The groups are shells around one centre, one inside the other: the same stretched ball of 7 dimensions in 10 sizes.
(in the rows, 128 means zero)
Some rows, each with its group after it:
[ 69 124 111 154 122 176 124 139 147 142 109 118 111]
kores
[ 67 125  99 106 126 187  99 142 150 126  99 144 114]
vif
[118 143 120 125 129 143 134 129 133 155 134 114 123]
nege
[141 166 134 155 156 130 171 148  76 118 134 129 127]
vif
[ 81 108 100 146 128 180 126 143 160 151 126 116 112]
kores
[122 113 117  95 127 147 128 111 101 139 106 134 113]
Zuv
[111 164 124 136 129 150 130 167 130 114 137 126 151]
vif
[130 154 136 100 120 127 131 110 100 140 116 122 125]
keni
[104 120 111 114 124 163 128 128 137 139 126 120 117]
nege
[125 112 114  50 116 148 104 103 108 132  99 145 120]
monuz
[121  88 113  65 105 149 112  84 129 163 111 117 107]
Zuv
[131 138 132 110 118 135 136 127 101 123 123 123 136]
nege
[131  98 113 118 136 154 150 130  96 123 124 131 119]
kores
[148 108 128  19 100 133 114  70 102 135 115 126 116]
vif
[143 129 135  98 115 129 145 105  98 135 129 113 125]
keni
[114 126 117  71 111 156 107 126 128 119 117 134 135]
Nutu
[ 92  77 107 122 106 177 128 125 142 131 121 112 118]
vif
[149 151 127 112 142 122 144 124  95 151 129 127 126]
Zuv
[112 119 122  57 102 151 105  97 123 131 106 129 119]
keni
[106 107 121  83 100 153 114  96 129 144 108 116 113]
monuz
[121 145 123 118 127 146 136 137 122 129 133 121 132]
pemeg
[128 135 131 103 124 138 142 106  95 133 117 123 114]
Zuv
[119 141 127 127 124 154 147 149 111  98 137 123 140]
monuz
[121 151 133 112 117 132 131 111 120 152 124 111 122]
Nutu
[ 98 162 119  73 111 142  79 118 147 161  97 136 129]
savi
[105 122 116  72 110 159 106 115 127 125 107 134 123]
vafom
[ 94 154 120  65 102 153  82 120 149 137 103 134 133]
monuz
[ 60 121 101 164 129 187 118 160 155 135 108 128 118]
kores
[117 151 124 212 156 156 184 191 103 101 153 117 142]
savi
[137 136 123 100 131 137 132 131 103 130 124 132 134]
nege
[113  83 103  84 119 160 120  94 136 168 115 119  98]
vif
[133 139 120  69 124 134 114 108 114 151 114 133 122]
pemeg
[131 112 119 100 130 148 143 117  97 126 122 129 116]
vafom
[143 147 138 172 140 129 181 147  84 120 147 108 134]
kores
[118 168 128 122 134 143 129 157 105 108 120 140 146]
savi
[138 127 119 115 139 137 148 115 106 155 131 120 112]
Nutu
[102 125 118 178 139 163 155 167 106 110 123 127 131]
savi
[129 102 115 104 121 146 134 113 120 151 126 117 118]
pemeg
[124 110 117 115 118 147 131 130 124 140 129 117 132]
keni
[101 144 119 156 140 156 143 151 115 129 119 128 122]
pemeg
[119 126 124  82 115 148 124 108 112 128 114 127 119]
pemeg
[ 94 148 116 152 130 151 127 134 150 172 124 110 115]
kores
[132 165 133 113 131 127 132 131  96 131 117 132 134]
Zuv
[114 102 112  88 117 148 114  96 128 169 107 122 106]
Zuv
[168 100 127  64 116 126 142 105  81 122 130 127 135]
vif
[104 132 120 112 112 155 118 134 136 130 122 121 134]
vafom
[ 92 169 124 159 144 162 141 167 107 100 115 139 130]
savi
[126 149 121 102 127 136 123 125 130 155 129 121 128]
vafom
[111 128 120 131 133 147 140 116 111 154 112 121 106]
Nutu
[110  80 112  82 102 159 118  93 130 150 111 115 108]
kores
[145 124 126 131 135 130 156 127  93 142 133 118 126]
nege
[112 126 120  70 111 153 108 115 117 122 106 137 126]
nege
[134 104 117  46 109 141 110  87 116 150 112 128 115]
pemeg
[ 85 122 108 181 139 172 145 161 133 135 123 121 119]
keni
[138 149 132  77 124 126 123 107  91 137 108 136 124]
Zuv
[117 160 132 125 127 135 130 130 105 135 112 127 128]
Nutu
[ 93 139 116  68 111 162  97 112 139 133 104 135 116]
Nutu
[ 92 100 106 137 123 174 130 140 137 133 119 122 118]
vafom
[ 56 144 103 142 128 179 100 143 167 158  99 129 108]
monuz
[103 131 121 153 131 161 148 153 113 110 126 124 130]
vafom
[155 169 136  59 119 111 117 107 104 146 125 129 140]
Nutu
[170 152 141 108 132 111 163 119  83 134 149 113 137]
monuz
[112 106 115 127 126 161 146 127 118 129 128 118 115]
vafom
[117 151 127 142 126 137 136 134 127 154 130 111 129]
nege
[124 157 120 154 151 134 147 142 114 163 129 122 120]
monuz
[133 162 127 115 125 125 121 139 128 155 132 119 146]
savi
[134 117 126  61 108 138 115 102 103 129 110 131 129]
keni
[115 182 133 138 133 132 133 137 120 147 125 119 130]
keni
[ 73 182 122 148 123 155 108 147 161 157 115 117 126]
savi
[136 135 129 123 127 131 144 126 101 138 127 119 131]
pemeg

New rows. What belongs after each?
[ 67  77  95 142 115 192 119 136 159 143 110 118 108]
savi
[149 164 134 137 140 120 157 136 100 145 145 114 135]
Zuv
[140 140 132 104 128 130 143 118  88 128 121 127 126]
pemeg
[130  95 114  46 100 145 103  92 131 151 116 123 123]
Zuv
[149 121 130  92 116 130 142 113  98 129 133 117 134]
vafom
[106 143 120 159 132 155 146 154 135 134 140 112 132]
nege
[ 78 122 102  41  98 169  63  96 174 167  93 133 110]
savi
[109 144 124 203 154 159 179 175  95 104 137 122 127]
monuz
[131  97 109  45 115 141 106  71 128 183 108 124  98]
savi
[111 134 122 181 147 146 162 143 103 147 122 117 113]
savi
[128 137 123 153 144 141 161 138 102 140 134 118 120]
vafom
[ 81 109 102 152 136 180 133 147 134 134 113 129 110]
Zuv
[111 128 120  89 118 145 113 105 117 150 102 130 113]
nege
[136  93 118  14  92 141  93  78 115 139 102 133 123]
monuz
[ 78 142 110 183 141 167 138 157 146 153 122 116 115]
Zuv
[103 111 108  61 110 159  94 102 139 151 100 134 113]
vafom
[139 113 122  82 113 134 126 102 118 154 126 116 124]
pemeg
[124 125 112  87 124 150 117 127 131 141 127 129 130]
Nutu
[ 85 149 115  72 114 167  90 127 137 119  97 145 124]
vif
[111 172 127 180 158 147 166 160  99 123 131 126 121]
vif
[ 87 115 109 138 121 173 125 146 143 130 121 121 124]
pemeg
[101 129 125 107 113 155 123 116 118 129 107 124 117]
Nutu
[133 205 138 122 144 122 136 149 100 127 129 134 142]
savi
[114 172 127 118 129 138 121 140 124 139 121 128 136]
pemeg
[150  82 117  30 113 140 121  76  89 136 106 137 109]
vif
[117 133 122  75 117 142 107 109 110 139  99 138 122]
Nutu
[128 157 140 117 123 139 148 135  87  96 125 127 137]
savi
[110 155 128  86 119 146 115 119 110 122 106 137 124]
Zuv
[160 163 137  42 112 106 108  97 106 155 121 128 140]
monuz
[138 124 124  64 115 138 123 105 108 132 122 128 126]
pemeg
[111 124 121  68 108 152 110 104 121 130 108 130 119]
vafom
[120 100 120 116 126 152 149 104 101 139 117 118 102]
monuz
[133 169 138 134 134 123 146 129  95 139 124 121 129]
Zuv
[129 122 119  78 104 133 105 108 142 168 124 114 134]
savi
[169 145 144  58 114 101 133  78  80 154 120 119 124]
monuz
[129 125 134 122 119 140 152 120  91 116 124 117 126]
kores
[112  79 101  62 102 159  96  96 153 169 113 120 115]
savi
[ 96 138 109 116 125 162 113 141 149 144 122 126 126]
vafom
[ 77  89 105 189 132 188 157 154 135 125 126 111 110]
savi
[135 173 139 171 141 127 167 157  97 124 144 113 143]
Nutu
[ 80 129 106 148 139 180 134 153 135 123 118 132 113]
Nutu
[144 124 131  96 120 130 145 104  95 138 126 117 121]
pemeg
[123 151 129 121 124 137 131 139 111 128 123 125 139]
nege
[168 138 134  61 126 110 134  95  79 145 121 131 127]
Zuv
[100 104 110 140 124 156 129 120 138 170 116 111 109]
vif
[125  77 111  26  99 154 101  73 121 146 102 130 106]
kores
[162 121 136  88 124 120 149 107  65 121 119 130 130]
savi
[121 101 116 105 116 155 136 117 125 138 131 114 121]
nege
[115 124 113  68 118 152 108 108 132 147 114 131 117]
vafom
[103 159 124 150 132 154 136 162 123 117 128 126 139]
vafom
[114 129 120  97 125 154 129 119 110 126 115 131 116]
pemeg
[122 181 132  94 134 128 122 109 109 155 111 130 113]
savi
[183 146 140  43 116 101 133  94  82 138 135 124 141]
vif
[175 126 132  87 131 112 157  98  84 152 141 114 123]
monuz
[ 54 124  99 163 131 192 120 155 165 141 113 124 108]
kores
[129 108 110  99 132 153 132 134 110 125 124 135 128]
vif
